The rows come from 7 hidden closed curves, with some noise, and rows from the same curve form a group. Each curve winds through 6 dimensions. The rows are also pushed far along 4 directions, which tell nothing about the answers.
(in the rows, 128 means zero)
Some rows, each with its group after it:
[119 196 104 145 136 136 94 164 167 168 122 112 164 117 138 164 125 153 170] : N
[153 136 136 127 126 111 140 121 113 133 123 113 93 141 116 117 143 110 158] : M
[167 162 127 163 121 140 96 130 123 152 117 146 102 167 131 131 121 115 124] : Q
[190 201 137 180 148 118 96 119 86 153 95 135 82 166 141 83 108 76 133] : Y
[113 167 94 137 100 115 84 159 184 161 136 129 189 131 139 163 129 184 149] : M
[107 92 111 98 106 137 146 150 131 117 139 115 154 122 129 147 141 146 117] : Y
[137 141 142 134 166 93 115 99 143 153 128 117 89 128 115 137 103 113 148] : Q
[147 127 143 140 94 144 107 131 143 126 133 156 141 135 134 131 151 151 106] : E
[181 82 149 111 135 141 145 90 85 139 121 174 78 163 122 76 149 113 126] : L
[120 145 115 121 156 91 122 113 146 147 120 126 132 102 124 123 111 129 164] : L
[120 152 129 126 92 133 100 135 130 139 130 148 148 164 155 144 132 146 97] : N
[75 119 107 106 108 147 148 154 104 93 124 119 122 122 138 163 123 113 102] : N
[97 121 118 126 139 128 142 143 121 111 131 103 113 109 126 156 103 103 105] : Q
[166 75 155 99 102 133 125 126 142 158 154 161 118 163 113 137 143 150 114] : Y
[172 136 177 122 121 130 122 120 109 156 134 158 101 166 127 104 135 117 130] : V
[127 79 146 78 105 135 168 143 96 99 131 114 104 120 125 133 143 93 93] : M
[127 103 152 85 87 158 146 129 116 118 139 160 120 142 145 135 183 143 90] : N
[144 90 155 112 110 142 129 96 167 144 160 162 113 156 108 148 176 176 132] : V
[99 74 129 88 112 138 153 128 134 108 141 125 145 114 121 146 144 149 128] : N
[78 63 111 95 57 160 149 168 100 59 131 125 162 109 151 152 147 136 55] : E
[143 96 129 122 97 155 127 122 107 116 126 157 140 164 136 114 142 138 105] : N
[98 149 117 139 139 102 151 136 101 92 117 76 113 103 129 125 114 89 128] : L
[64 133 97 125 138 124 141 159 101 82 108 76 151 86 149 144 83 89 92] : M
[149 147 127 145 160 94 146 100 113 133 126 112 94 132 121 87 130 105 141] : M
[116 83 126 105 169 118 132 109 164 142 137 134 139 89 104 139 103 142 150] : L
[154 52 149 83 59 183 148 134 91 110 136 180 115 171 135 126 186 143 86] : Y
[130 73 173 89 143 85 152 81 160 132 156 131 102 112 84 128 138 146 175] : L
[161 114 124 110 111 146 116 132 115 152 123 161 110 162 138 131 134 124 106] : Y
[143 108 149 116 104 147 127 121 111 132 135 148 117 166 145 122 153 137 92] : L
[147 62 173 83 114 136 158 97 110 116 145 154 90 132 130 111 172 127 79] : E
[138 183 101 155 138 145 133 144 95 116 101 117 128 125 155 98 132 94 107] : Y
[104 91 115 104 114 160 179 134 91 70 118 117 141 106 137 108 154 113 96] : Y
[123 126 146 141 151 137 158 115 97 97 122 99 88 120 117 118 125 86 123] : M
[110 138 122 129 101 137 128 127 118 103 122 133 124 144 131 143 139 130 130] : E
[123 129 149 112 161 104 138 107 167 157 149 117 104 119 99 152 125 136 166] : N
[115 68 137 114 103 135 183 152 71 73 133 106 115 108 121 100 142 101 105] : Q
[97 124 120 105 113 137 140 158 137 129 140 118 144 117 130 159 137 142 133] : M
[118 117 99 132 114 119 169 156 86 93 123 93 116 117 121 108 137 99 131] : Q
[206 74 160 108 105 160 118 89 104 157 128 211 92 187 129 88 168 142 104] : L
[114 100 142 102 89 184 133 157 119 123 139 165 129 137 142 159 161 150 99] : E
[181 125 176 128 122 138 102 73 123 157 131 198 89 180 135 99 161 144 113] : M
[140 159 127 136 108 141 104 141 99 134 107 143 97 150 150 136 132 111 115] : Q
[97 155 84 147 132 128 143 175 89 89 102 71 145 98 149 126 88 72 90] : M
[116 164 120 143 135 150 126 146 136 133 131 124 134 128 135 145 126 124 118] : E
[148 105 150 96 37 176 99 156 103 131 124 201 129 171 163 143 183 164 89] : Q
[96 124 145 114 124 122 153 130 116 97 132 111 133 104 133 124 136 121 117] : Y
[142 89 169 98 127 126 166 110 128 127 156 126 80 135 101 133 158 119 130] : N
[134 133 120 137 144 157 151 129 95 116 118 125 108 135 126 111 133 103 133] : N
[139 92 141 107 115 123 182 119 68 89 129 111 78 134 130 93 156 84 87] : V
[168 93 157 125 146 110 146 78 150 147 153 125 87 149 95 114 161 144 152] : V
[116 128 122 123 110 120 137 150 87 108 112 115 117 117 144 118 130 108 120] : Q
[138 108 149 107 105 165 150 133 103 119 135 149 92 150 124 138 162 120 116] : N
[160 129 131 127 55 158 97 131 127 135 128 190 135 183 149 130 186 173 107] : M
[89 148 110 140 146 131 148 142 105 104 121 95 118 110 132 136 117 106 133] : V
[79 121 108 108 111 125 138 146 114 97 118 111 136 102 147 149 130 126 112] : E
[150 74 143 112 191 112 181 84 117 120 138 110 86 111 89 93 107 83 131] : Y
[84 84 124 111 121 140 166 154 119 86 140 94 156 98 119 139 121 126 116] : Y
[100 180 98 170 152 124 125 139 102 96 101 89 137 110 147 116 92 88 112] : Q
[161 104 158 131 124 128 146 114 125 130 149 140 108 149 106 108 134 119 115] : V
[179 116 155 111 160 101 124 49 148 165 133 167 91 159 109 94 147 137 154] : N
[138 180 111 159 150 109 88 127 139 144 100 115 125 118 130 135 100 118 166] : L
[135 152 131 154 130 132 116 135 129 126 125 128 151 128 134 109 126 133 133] : Q
[158 148 142 126 132 141 97 100 124 153 108 166 99 148 145 125 143 131 126] : L
[165 102 179 119 114 116 99 101 173 157 149 174 128 121 118 124 163 173 133] : E
[156 98 142 113 184 98 137 79 142 162 133 142 101 122 103 98 116 129 171] : L
[139 123 156 128 168 71 142 62 150 134 137 110 87 130 89 114 125 122 184] : E
[83 85 108 106 110 139 163 158 144 102 156 91 156 106 122 161 140 147 105] : V
[177 112 158 125 122 166 156 118 75 121 125 144 77 160 136 89 168 98 95] : V
[135 65 143 105 114 135 151 125 116 116 139 147 122 131 105 118 135 134 145] : L
[141 189 123 159 130 159 123 141 77 126 98 129 89 152 153 115 139 93 124] : E
[137 121 152 130 165 98 136 65 154 129 138 126 103 132 104 116 123 125 142] : Q
[108 143 135 128 142 137 106 145 177 157 146 123 167 108 138 161 121 160 114] : E
[107 85 118 112 111 130 189 149 97 83 147 85 113 116 121 127 149 105 89] : V
[150 93 129 134 103 141 134 109 122 109 136 145 116 153 121 117 152 134 103] : V
[153 173 122 150 147 143 111 115 89 132 91 138 85 140 153 107 129 93 120] : L
[116 125 132 99 148 81 148 103 145 130 133 96 109 105 117 130 134 122 152] : N
[161 128 131 136 107 118 122 119 136 144 134 145 125 156 116 113 153 150 161] : Q
[142 154 131 131 126 142 133 136 127 139 132 131 123 136 138 124 151 125 113] : N
[105 102 133 119 136 142 126 111 141 114 130 141 146 115 131 136 122 145 112] : V
[130 106 94 128 100 164 152 169 95 103 123 116 146 133 137 122 133 111 84] : Y
[154 151 123 142 116 148 113 127 118 140 119 134 120 176 139 130 133 120 113] : E
[134 186 102 157 168 64 110 120 150 149 115 78 147 108 131 106 97 115 158] : Y
[123 160 118 153 159 125 154 140 108 121 126 89 106 116 118 118 120 96 147] : M
[156 168 122 140 69 164 85 178 114 154 116 153 152 177 162 140 150 148 111] : V
[99 111 150 119 141 139 141 128 136 117 142 124 134 109 122 141 123 135 125] : Q
[129 175 130 145 164 134 121 138 133 151 125 116 124 121 132 131 105 110 136] : M
[147 177 121 140 129 146 106 129 139 148 117 148 145 136 148 117 142 136 119] : Y
[125 149 112 171 158 135 165 141 83 98 120 86 101 120 121 97 113 77 124] : M
[131 153 139 127 127 139 105 120 148 150 133 160 136 138 140 136 135 147 116] : V
[155 130 160 120 127 105 127 95 126 139 127 144 88 142 114 115 148 126 167] : L
[147 194 126 173 140 102 79 134 141 152 109 125 133 104 143 113 120 133 151] : E

New rows, each followed by its group:
[172 148 133 160 118 134 115 130 102 142 120 133 114 169 134 98 131 116 123] : L
[113 66 132 81 120 149 130 128 150 144 146 171 156 125 129 145 136 171 119] : L
[144 51 193 76 99 117 153 86 126 112 155 162 102 139 113 114 168 143 110] : Y
[162 155 122 181 178 115 139 85 107 125 114 103 71 141 108 91 126 96 161] : V
[80 107 130 101 117 107 142 139 130 100 136 104 152 98 134 146 116 132 114] : Y
[140 132 119 120 166 68 127 92 158 148 127 103 135 110 117 106 111 124 147] : Y
[114 113 118 106 141 143 129 146 163 157 146 132 152 119 121 164 115 149 123] : Y
[135 127 132 113 117 122 118 109 141 138 134 135 132 153 138 138 138 138 103] : E
[134 183 88 161 112 117 85 148 122 145 100 121 126 156 141 147 109 125 157] : Q
[96 135 91 118 104 154 136 171 89 100 104 137 144 111 152 131 125 117 113] : L
[94 133 86 144 180 104 179 153 125 102 133 45 151 73 114 115 90 88 125] : Y
[133 139 128 141 78 198 119 164 75 98 105 153 113 153 155 141 149 112 88] : L
[125 143 141 131 135 136 102 116 126 141 121 154 132 140 147 129 117 136 114] : M
[127 109 151 136 126 137 131 120 110 117 129 141 119 142 115 122 111 121 139] : V
[144 178 138 154 151 126 123 130 85 131 105 122 88 138 139 104 104 78 126] : Y
[123 120 124 112 176 63 151 107 181 160 158 76 137 100 99 127 120 141 168] : Y
[117 165 78 135 131 110 126 138 95 107 93 96 138 116 157 105 115 96 115] : Y
[93 60 145 106 141 148 146 111 181 119 168 139 161 101 102 159 127 171 115] : V
[102 119 112 111 107 119 136 151 125 115 128 105 142 117 131 145 128 129 134] : M
[102 65 144 64 97 146 141 162 151 133 157 140 163 117 125 171 126 151 99] : M
[120 146 110 134 117 96 115 132 119 118 111 110 144 117 143 113 120 126 129] : Q
[171 119 135 125 103 115 127 112 88 133 117 155 102 171 132 83 149 120 135] : L
[135 79 134 112 144 120 172 112 101 115 142 121 111 131 123 92 131 109 93] : L
[107 103 123 112 115 128 146 147 129 115 138 108 150 119 124 139 131 140 130] : Y
[133 124 135 146 128 152 157 120 95 94 128 128 112 136 124 102 140 107 111] : Q
[125 98 118 131 118 151 131 148 113 123 130 132 146 136 130 126 118 133 116] : L
[70 92 111 126 133 149 162 137 143 89 150 107 141 99 111 162 125 141 116] : V
[99 107 131 136 132 142 137 126 155 113 150 136 140 120 107 154 118 147 128] : V
[186 124 151 129 117 176 143 120 81 137 120 167 79 174 130 96 164 104 111] : Y
[93 170 124 133 168 130 130 147 141 134 127 94 136 94 133 155 98 108 128] : M
[99 91 133 122 127 114 158 132 102 87 133 111 130 111 116 118 98 100 109] : V
[122 167 117 174 172 119 112 117 158 142 129 112 136 119 111 132 95 130 159] : V
[89 196 106 146 140 130 88 149 193 158 137 120 183 113 139 180 107 167 143] : E
[103 123 114 123 103 162 133 181 153 127 150 124 183 116 136 161 130 153 99] : Y
[126 121 134 108 76 133 102 148 136 135 127 159 161 133 151 134 152 165 116] : Q
[149 195 147 166 200 60 112 77 138 146 109 91 108 110 115 82 91 96 187] : Y
[103 115 110 109 86 145 130 159 117 102 124 145 139 109 148 144 148 138 94] : E
[104 188 113 145 133 137 101 142 138 123 108 127 172 109 155 132 113 131 124] : Y
[76 146 101 129 127 105 111 132 146 112 117 102 169 105 141 150 103 145 137] : Q
[162 95 133 113 131 114 137 99 145 137 137 139 115 136 106 117 140 133 135] : N
[131 124 140 149 139 119 121 124 126 127 128 122 131 135 111 121 97 123 154] : V
[103 202 95 136 122 132 99 170 123 148 105 116 147 125 160 152 115 128 142] : M
[128 78 157 99 116 176 161 133 115 123 154 160 116 142 127 130 158 138 84] : L
[136 102 135 114 138 137 150 141 130 142 148 124 116 131 115 135 125 121 119] : Y
[117 151 89 123 111 142 131 166 126 132 124 113 156 125 152 138 141 132 102] : Y
[144 150 129 138 110 127 98 134 151 153 128 135 158 145 135 130 141 159 153] : Y
[171 109 141 117 135 130 104 98 144 175 133 175 129 162 133 108 139 156 126] : L
[87 147 128 123 158 137 135 151 151 132 136 101 149 92 128 161 99 119 119] : M
[120 53 163 108 91 152 165 124 86 77 142 155 110 141 113 117 131 111 92] : V
[90 126 107 135 140 98 146 140 110 102 121 76 132 106 124 129 99 106 143] : V
[104 128 118 127 151 117 152 139 125 119 137 97 109 105 118 143 108 101 118] : Q
[111 127 133 124 115 133 143 157 109 110 136 115 127 118 138 133 120 107 87] : Y
[103 147 97 126 80 148 111 184 133 127 128 119 180 131 157 155 143 156 112] : Y
[138 166 142 136 174 97 136 93 134 141 123 105 110 116 120 100 130 116 168] : Y
[131 171 140 132 128 128 99 113 142 148 123 153 135 137 146 127 142 149 138] : Q
[181 191 118 177 156 114 105 133 123 169 115 110 112 154 126 99 112 108 156] : Y
[128 191 118 137 131 124 74 138 156 171 112 137 151 129 165 147 127 153 125] : E
[139 148 114 146 157 78 136 136 140 150 134 86 121 110 103 113 111 117 178] : Q
[78 120 96 100 117 124 117 164 182 145 146 109 198 103 133 181 119 181 141] : Y
[154 95 165 96 124 98 144 92 142 144 151 139 103 143 115 112 155 137 124] : V
[159 170 101 144 125 110 106 119 108 134 96 124 128 144 152 96 129 106 122] : Y
[105 136 106 134 92 135 118 138 99 93 103 127 146 136 153 128 130 126 113] : Q
[84 108 134 105 109 132 126 121 170 115 149 133 156 113 130 169 149 174 117] : M
[145 144 127 159 141 131 142 125 88 118 121 115 91 155 121 107 111 83 121] : N
[91 206 113 160 130 124 103 160 123 117 107 100 165 104 157 134 106 121 135] : Y
[131 85 129 103 98 129 107 124 146 140 135 157 156 144 132 140 135 168 126] : L
[156 147 151 130 132 103 121 100 116 141 117 138 85 144 116 110 139 116 173] : L
[104 120 124 123 120 112 128 114 122 103 120 118 137 124 134 128 121 130 130] : Q
[76 100 117 101 144 96 171 117 139 95 142 92 133 87 114 133 126 127 133] : Q
[145 143 128 150 163 110 152 124 93 110 112 82 96 116 122 95 98 63 118] : M
[140 116 145 126 157 119 148 119 121 128 133 111 112 116 118 111 107 95 111] : M
[153 204 105 172 140 118 92 123 145 167 116 118 116 157 135 133 139 139 165] : V
[112 49 138 77 81 141 114 130 164 135 152 171 176 137 129 160 143 191 110] : L
[150 114 138 118 75 150 125 118 112 118 127 172 128 167 133 115 179 155 130] : Q
[127 147 101 133 127 134 115 165 126 151 123 117 136 135 138 148 105 121 121] : Y
[139 159 118 149 158 138 108 129 124 141 103 133 112 114 127 130 106 111 159] : L
[153 123 136 138 108 121 103 138 122 139 124 135 128 142 132 124 121 128 120] : Q
[133 158 142 134 129 147 89 136 146 158 124 159 158 139 146 134 115 147 121] : V
[120 55 152 75 115 117 177 118 112 92 143 104 105 112 110 133 139 105 107] : M
[131 123 125 114 111 103 111 123 168 143 138 126 154 128 126 144 132 154 127] : M
[165 124 153 124 121 93 122 103 154 153 144 128 128 144 118 107 153 148 142] : Y
[129 122 127 127 132 117 121 126 164 145 147 127 135 126 115 150 118 141 121] : Q
[108 111 113 123 130 103 121 132 140 131 134 118 161 120 128 129 100 140 124] : M
[116 139 128 130 135 109 129 143 134 127 136 107 139 112 132 133 104 115 108] : Y
[133 150 129 138 111 120 125 150 92 125 116 111 119 148 136 118 118 105 137] : V
[110 196 112 157 190 74 117 98 141 138 110 86 121 103 131 115 92 105 162] : Q
[144 158 119 150 60 171 78 181 105 133 109 166 165 163 164 134 144 154 117] : Q
[154 149 127 148 134 93 120 97 140 142 131 127 112 147 120 106 145 140 157] : M
[126 138 137 132 156 121 115 97 143 136 124 140 130 122 130 121 116 134 131] : V
[126 107 128 108 102 144 115 129 112 121 115 154 124 136 139 138 139 141 133] : L
[66 76 124 103 91 149 147 155 165 87 161 118 185 104 118 181 127 164 95] : E
[149 120 135 136 134 157 130 123 99 118 108 145 91 128 124 121 131 103 133] : L
[110 165 125 134 153 101 96 98 177 148 128 129 148 121 132 149 110 150 143] : Q
[100 97 125 95 138 109 113 115 199 158 149 130 158 115 102 182 116 180 180] : N
[124 173 101 153 123 138 137 158 79 120 110 110 125 142 159 102 125 96 97] : L
[135 193 55 160 103 158 123 187 66 115 83 102 136 145 174 112 135 92 101] : Y
[156 138 127 143 110 115 141 132 93 113 119 108 116 142 136 89 148 107 119] : Y
[124 71 141 125 81 173 153 151 74 77 128 146 125 148 127 120 131 110 89] : V
[104 164 129 141 123 149 107 141 126 127 117 136 148 127 148 140 126 141 133] : Q
[120 151 150 136 199 86 148 107 173 157 152 83 125 94 96 123 109 126 178] : Y
[114 115 126 126 123 123 128 147 160 134 148 108 149 124 110 162 112 142 136] : N
[103 128 99 127 139 96 106 134 152 142 122 110 167 112 131 140 94 148 151] : L
[104 94 162 92 101 117 111 119 171 131 150 152 166 119 127 155 135 174 123] : Y
[163 89 156 97 90 178 158 107 84 99 123 174 102 159 139 94 194 125 96] : Y
[116 128 125 114 99 144 125 126 134 123 130 150 128 152 130 154 146 144 127] : E
[121 117 143 130 154 111 145 85 135 109 134 118 112 124 115 117 121 114 122] : Q
[119 145 132 138 153 90 134 92 141 123 128 104 107 127 106 128 116 120 171] : E
[99 159 93 170 164 129 124 131 149 122 127 94 141 110 121 144 105 132 149] : V
[104 146 115 139 106 152 126 165 104 121 126 116 148 147 151 137 128 131 111] : L
[141 99 166 112 133 147 134 113 145 135 144 153 107 125 104 142 143 141 144] : L
[185 113 152 138 135 101 169 106 86 125 135 107 63 157 108 75 149 81 122] : V
[112 121 132 112 124 105 108 131 198 157 154 121 187 114 118 157 131 188 158] : Y
[162 137 136 144 114 151 143 129 93 118 124 147 100 151 132 95 157 107 108] : Q
[104 142 141 109 146 99 103 93 198 159 146 142 155 115 125 156 125 176 147] : Q
[82 103 120 130 136 147 163 152 96 83 129 93 130 102 125 134 106 99 108] : M
[134 107 154 104 76 142 109 126 145 127 137 167 133 144 131 155 162 161 118] : L
[117 174 104 164 130 161 118 165 88 109 97 113 143 126 148 121 98 94 125] : Y
[114 186 88 166 124 176 106 190 104 139 109 126 161 140 162 137 107 124 113] : L
